All groups share one centre, and each spreads out both ways along 10 directions, with some noise.
Some rows, each with its group after it:
[ 64  28 -10  70  -9 -20 -34   6 -14   9 -54  11  56 -81  15  19 -53] | Forun
[-16  -5   2   1 -20  28   9   2   9   9  10   3  -7   3  38 -10  14] | Rab
[ 29  14  21  32   2 -36 -39  -2  -5   5 -13 -16  18 -72  14 -26 -26] | gog
[ 20 -61  37  58  22  36  32 -12 -27 -33  37   0  23  16  -7 -31   7] | Rab
[-34  14  29 -24  35  78 -12 -16  78   1  38  -4  34  -9  92  24 -19] | Forun
[ 27  -1  30 -17  21   8 -10 -36  16 -15   1  -8  -6 -12  14 -16 -19] | Forun
[ 13  21  18 -35  21  27 -25  17  51 -25 -12   7  -5  21  13  11  55] | gog
[ 46   1  28   1   0   5   7  -3  47  -7 -45 -18  29   8  15  18  16] | gog
[ 24  -6  -6  15 -11  10  15   0 -25   0 -19  -4   0 -17  -6   6 -37] | Pedu
[-14 -19 -27   3  -2 -14  17  42 -32   9  32 -20 -32  25  -7 -22  -2] | Pedu
[ 11  22 -23  14  -1  -2  -2  48 -23  12 -16   8 -19 -24  -8  -5 -12] | Pedu
[ -3  -5  -7 -11   1   5  -1  11  -3   7  18  -6  -4   7   8  -7 -18] | Pedu
[ 33 -11  25 -19 -20  23 -14 -20  -7 -28  -6 -21   3  14  -5  10  -6] | pasul
[  8 -15  -4 -34 -10 -48 -17 -23   2  11  10  -7  10  21  -7 -18 -51] | Rab
[ 39  21   4  -1 -34  51 -45  25 -49   3 -11  -4  24 -14  21  -1 -40] | gog
[ 52 -12 -26  -2  10  -4  17 -15 -15 -23  -9  29 -15  34  -2  -3 -10] | Forun
[-10  16  17 -27 -10  48   4 -10 -18 -25  17  21 -37 -24  23  -4  -2] | gog
[ -9  -7 -21  -1  18 -44 -11  17  13  28  14 -20 -14  -7 -10 -18 -20] | pasul
[ 22 -12  -4  22  66 -61   4  24  38 -19  13 -13  30  19 -20  13   4] | gog
[ 30  -5   3  24 -24 -10  22  -1 -18   2 -52  11 -26 -49 -39  -8 -10] | Pedu
[ 17   7  37 -13 -12   4   1  36 -35 -30 -28 -31 -27 -14 -49  -1  27] | Forun
[ 18 -20  40 -21 -20 -20 -17 -54  17 -17  12  44  51  12  19 -38 -32] | Rab
[ 22  15 -58  24  44 -47 -30  19  -8 -30  38   1 -10   3  34  31   8] | pasul
[ 43  -3 -41 -15 -14 -18  14 -29 -27  19 -32 -12 -59  13 -13  -5 -28] | Forun
[-42  11  -5 -25 -23 -41  -5 -17  33  38 -14 -36 -88 -64  13 -32  25] | gog
[  2  12  32 -53 -17  15 -50   4  29 -14  22 -29  37  17  47   3 -22] | pasul
[ 33  28  20 -28 -27  80 -28  -9 -10 -11 -37   8  -3 -16  12  20 -13] | gog
[-37  -9   1  28  37 -64  16  33   4  -7  71 -10  -9 -35  49 -41  -4] | gog
[ -5 -53   5  24  10  18   1 -24  -4   2  14 -25  -6  22 -54   0   6] | Rab
[ 15  22  -2  -8  32  47 -14   5  38  -4 -10   2 -10 -14  36  21  16] | Rab
[ -1   0   1  16   9  25   4  32  11  -2  12 -19 -29  -9  32 -11  45] | Rab
[ 10  17 -45 -16  20 -34 -15 -15  27   0   2  16 -28  -2  15  16  -2] | pasul
[  7  11  -6 -40   3 -16 -19 -10  23  31 -23 -62 -88 -19  -7 -23  24] | Forun
[ 14 -23  12 -31  -3 -53 -55 -19   0  25   8 -23   9  11 -41 -54 -44] | Pedu
[ 24   5 -33 -12  21  24  42  30 -36 -28  31   3   8  30  25  44 -82] | Rab
[ 25 -14 -23   5   2  18  29  -6  -8  -5  19  18  10  30  44   5 -28] | Forun
[-18  28  -7  -8  51  -1 -58  56  61 -23  28  29  56   7  21  37  16] | Forun
[ -4 -14  43 -30 -22  21   4 -56  45   6   3  -6  12 -10  37 -20 -28] | pasul
[ 14  14  14  11  19 -28 -25  15  15 -10   9  -3  18 -24  23 -12  -3] | Pedu
[ 21   5  23 -21 -28   7   6 -18  -9  -1 -17 -16 -18 -16  19 -16 -13] | Forun
[ 33 -16  -9 -43  -7  13   2 -48 -11 -28  -3  11   5  46 -31  39 -57] | pasul
[ 15  29  20 -18 -35 100   8  31   9   5 -76 -31 -58 -24  -1  31  62] | pasul
[ 32 -30  18  18  -8  48  16 -44 -25  -8 -27  -8  16  -5 -52  32 -48] | Rab
[ 23  -3  14  -2  -8 -42 -16   5 -11 -17  10  -7   0  -3  12 -26   1] | pasul
[ 25   8  -2 -17   2 -37 -18  36  -4 -29 -14   9  -9  20 -38  -2  40] | Forun
[ -7   1   5 -23   4  -6 -15  22   8   5  15   7 -12   6  -1 -32   1] | Pedu
[ 55  -5  41  12 -16   9 -38  -7  11   0 -30 -32  50  -8   7 -11 -15] | gog
[ 35  11  39 -45 -13 -12 -25 -21  28 -30 -29  15  -1   1  -4 -18  22] | Pedu
[ 25  -1   9   6   5  -9   6  11 -14 -24   5  -2  -2  -1   0  -5  -3] | gog
[ 29 -11  -4  42  -4 -40  48  18 -32 -39   8 -15   3 -20  25  14  -1] | Pedu
[ -3  42   8 -39 -49  -6  15  31   5  -5  -7  18 -20 -11  88 -24  30] | pasul
[  9  21  -1  -7   1  40 -12  22   2   7  -9  -7 -11 -15  17  12  -4] | Pedu
[-18  15  -2 -27 -30  80 -35  -6 -10  30   5 -21 -37 -28  30   2 -21] | gog
[ -6   4  -6   8 -80  -9  32  54 -46   9 -29 -18 -80  -6  19 -47  96] | Rab
[ 56  14  18   6  11  59  -8 -28  -3 -29 -38   1  26 -20  -9  49 -36] | Pedu
[ 23  10  42   4   1  39 -23 -17  35  -7 -32 -10  10 -43  18   1  19] | Rab
[ 38 -20  43  75  16  50 -11  34   1 -50  -4  30 102 -20  -4  40   1] | Forun
[ 28  -7  13   8  19  10   5  13 -26 -31   0 -29   7  -6 -35  25 -26] | Rab
[  5  -1  -4  -9 -21  39  10  -6   2   2  -1 -21 -26  -2  34  17   7] | pasul
[  1   3 -16  17  33   5 -14   6  21   2  14 -10   2 -14  19  14  -9] | pasul

New rows, each followed by its group:
[  3   2 -18 -12 -43 -20  15  63 -24 -22  12  26   0  43  25  -9  36] | Forun
[ 39   4   6   2 -12 -14 -22   7 -11   5 -20 -19  23  -1   2  -1 -33] | gog
[-20 -30  22  42 -10  -8 -22  40 -13  22   9 -71   8 -37 -33  -4   2] | Forun
[-22 -11 -44  -8   7 -20  13  36 -42   6  48  -8 -26  21   0  -2 -33] | gog
[ 12  22  29 -41 -14   4 -12   9 -17  -6 -41 -49 -50 -29 -52   5  -4] | Forun
[-13  22  -8   7  28  31  42  10  27  14  -2  43  16 -26  38   9 -41] | pasul
[ 28   5 -12 -24   8  -4   5  24 -18 -28  -2  15  -3  35 -17  18   1] | gog
[ -7  -9 -28  66  26   2 -14  30   0   5   4  31 -20  -2 -25 -18  90] | Rab
[ 62  -6 -24  -4 -15  24  52  31 -53 -11 -17 -36 -61   6  13   6 -33] | Rab
[  6 -11  42  -8 -23   7  17   6   4 -14  -1  11  -8 -14  18 -49  16] | Pedu
[  5  13 -29 -13 -15  -2  -2 -13 -10   1 -13  53  20  12  -7  17 -30] | Rab
[  1  10 -10  16   6 -14  -6  22  46  28 -14 -44  13 -20  42  12  -3] | gog
[ 14  -8  45 -37 -46  16 -10 -19   4 -14  -4 -23  10   5  25 -18 -12] | pasul
[ 36 -10  59 -46 -49 -22 -11 -31 -10  -4 -37 -81 -11 -31 -21  -5 -58] | Rab
[ 34 -20  -7  48  52 -17 -27 -21  -4 -18  23 -20  25 -18 -10  22 -35] | pasul
[ 13   9  -3 -15 -53  16  46   5 -27  -6 -30  24 -18 -13  22  -2 -29] | Pedu
[ 14 -21  31  12 -14  68  12 -25 -11  -4 -34 -38  -5 -19 -44  38  -7] | Rab
[ 41  -2   4  -5   7  -3 -34  -9   0 -42  -7 -16  -7  13 -11  22  18] | pasul
[  36  -15   11  -20   46  -16   -9  -10   -6  -24   33  -47   39    6
  -15   29 -114] | Rab
[ 13 -39 -27  21   3 -22   3   4 -19  30  -7 -63 -25  12 -53   6 -25] | gog
[ 26 -15  25   7 -18   1  17  29 -57 -35  -2 -10  15   3 -44   8 -20] | Forun
[ 27  25 -35  -2  24   5 -26  28 -14 -23  -5   0  -1  10  -5  46 -14] | pasul
[  1   9  15 -24  26 -38 -41  14  26  -8  19 -20  18  -4  -3  -4  -9] | Rab
[ 20  34 -30  -2  -6 -15 -39  42 -53  -1  10  17   7 -18  16  -5 -48] | gog
[ 35   6  19 -18 -18  21   0 -15  21  -5 -38  -7  18   5  15  16 -12] | gog
[ 58  14  28 -18 -31   1 -47  11 -49 -12 -19 -32  -1   7  -2 -30  -3] | Pedu
[ 29   6   8 -12  26 -16 -30  18  -6 -23  -2   2  26   5 -34  11 -26] | pasul
[ 70  19  39  24  31   8 -26  -8   2 -52 -32  -9  34 -31  -3  26   9] | Pedu
[ 27  29   4  10 -10 -21   2  27   3 -13 -35  18 -36 -40  25 -21  50] | pasul
[ 39  -8  44  -6   2 -17 -18 -25   8  -3 -45  -4  18 -25 -53 -21 -25] | pasul
[-13  10  37   5  47  39 -66  -3  -8 -33  61  16  15 -45  24 -27 -20] | gog
[-30 -19  -3 -39  35  -2 -27 -26  63  22  21  -3  -3  17 -18   2 -23] | Pedu
[  6  -7   1   9  38   9 -13   2  11 -10  32 -18  25  10  16  20 -28] | Pedu
[ 18 -16   0   5 -39  42  64  -8 -33 -16 -19 -15 -30   8   9  32 -10] | Pedu
[ 13  -9  -8 -25  12 -13  32  14 -21 -36  48  33  45  59  26  14 -61] | gog
[  9   7  -1 -10 -11  32  27  42 -35 -18  -3 -34 -20   3   3  32 -11] | Rab
[ 15   3  -4   7  34  -1 -26  14  42 -20  15  16   7  15  28  -4  44] | Forun
[  5   0  10   8  28 -11 -33  13  26  -6  10  -7  22  -5  -2   6   3] | Forun
[ 16  -4   2  -5 -25  -5  16   2 -55   5  -9 -33   2 -22 -18  13 -82] | Forun
[ -5  23  10 -26 -10  13 -18  21   4   5  30   3  29   2  71 -11 -36] | Pedu
[ -6   0 -11   9  34  27   8  27 -22  10   0 -58 -42 -21 -30  25 -18] | Forun
[ 10  25  -7  20  39 -35  -9  29   9 -24   7  10  -4 -38  10   2   7] | gog
[-11  11  37  23  12  21 -18  42  20 -15   0 -22 -16 -27  15 -10  89] | Rab
[ 29 -41   8   3 -32  15  45 -24 -12  12 -30 -49 -15  23 -28   8 -19] | gog
[-21 -12  14 -52   8   0   6  33   0 -37  41  -3  -6  58 -19   2  15] | Forun
[ 12 -11  26  48  18 -34  -8   4  -8  -6  14 -25   5 -59  14 -32 -13] | gog
[  3  22  -7  -5  -2  16   3  21  10   3  -9   1 -13 -12  33   8   1] | pasul
[  6   3  -3 -49   9   1   1 -59  32  25  12 -27 -41   5  49 -27 -40] | Forun
[-12 -33   0   6  26  -5  22   3  15  -8  26  -9 -10  10 -17  -3  -3] | Pedu
[ 34 -18  11   3  34  22 -12 -40  15 -11  -6  -8   9   1 -17  12 -31] | Forun
[ 19  -4 -13   7  35 -19 -10   2  11 -15  30  41  22  19  24 -27  -8] | Rab
[ 33  13 -27  53 -19  -1  -2  84 -45 -30 -20  38  61 -11 -21  47  -2] | Forun
[-25 -21   7 -16   7  12   6 -23  50  14   1 -15 -22  -8  -1   3  -3] | Pedu
[-19  10 -30 -14   2 -21 -20  43 -28   7  47  -3 -17   2  26 -17 -30] | gog
[ 14  14  -8 -25  35  -5 -46 -21  53  -4 -18   1  -6  -6  -9  23   5] | pasul
[-25  -3  17 -51 -22 -42  -7  31  -3   2  19 -42 -45  15  -9 -36  21] | Forun
[ 22  26   5 -43 -22  -5  16  46 -24 -24 -14 -33 -25  -2  21  15 -17] | Rab
[ -9  12  18  10 -15  11 -17  41  19  -6  10   3  42 -17  49   9  13] | Forun
[-19  11 -30 -41 -32  -6  42  11  -4   9  10  35 -14  13  38   6 -49] | Pedu
[ -3 -22 -58  32  26 -65   7  25 -19 -21  70 -12 -47  28  38 -13  44] | pasul
[  3   2  21 -18 -38 -28 -33  61 -40  15  26 -18 -21   7  26 -89  29] | Pedu
[ 10  23  -3 -55  16  -7 -15 -17  23  -7   6   3 -11   8  15   1 -35] | Forun
[ 10   4   0  13  -7  22  -6 -13   0  -1  -9  25  23 -14   3  10 -14] | Rab
[ -6 -10  50  -7 -14  21 -21 -18  23  -7 -18 -25   3 -17 -18  -2  28] | Rab
[-51  26 -49 -40 -13 -13   7  51 -21  36  36 -30 -13   3  29  25 -65] | Forun
[-12  39  -8 -50  26  39  25   9 -28  10  10 -44 -59 -23  13  27 -65] | Forun
[ 28   6  15  28 -16 -38   0   6   1  -9  -7 -42  -3 -41  34  -6  15] | Pedu
[-24 -22  -1 -37  -9 -19  12  30 -33 -11  30 -31 -20  41 -47   2 -25] | Forun
[  5  19  18   8   4 -15 -23  12  21   5   7  -3  21 -43  44 -21 -18] | Pedu
[ 13 -20  -9  -2 -46 -52  -6  15 -16  -5  20  19  43  26  11 -16 -35] | Forun
[ 21 -11 -23   9  43   0 -31 -31  17 -25  37 -10  11   9  19  39 -25] | pasul
[ 52 -30  21  59  24   4 -17 -52  23  19 -14 -40  -8 -48  23 -33  -5] | Forun
[ -6   0 -20 -39   4  32   1   0  18  12 -19  16 -26  15 -24  20 -20] | Pedu
[ -3  57 -11  -8  11 -19 -15  42  33  -9  11  19  22 -32  91  14  -3] | Pedu
[  4  26 -27 -28 -33 -18 -46  38 -12  31 -18 -52 -21 -10   1  13 -19] | pasul
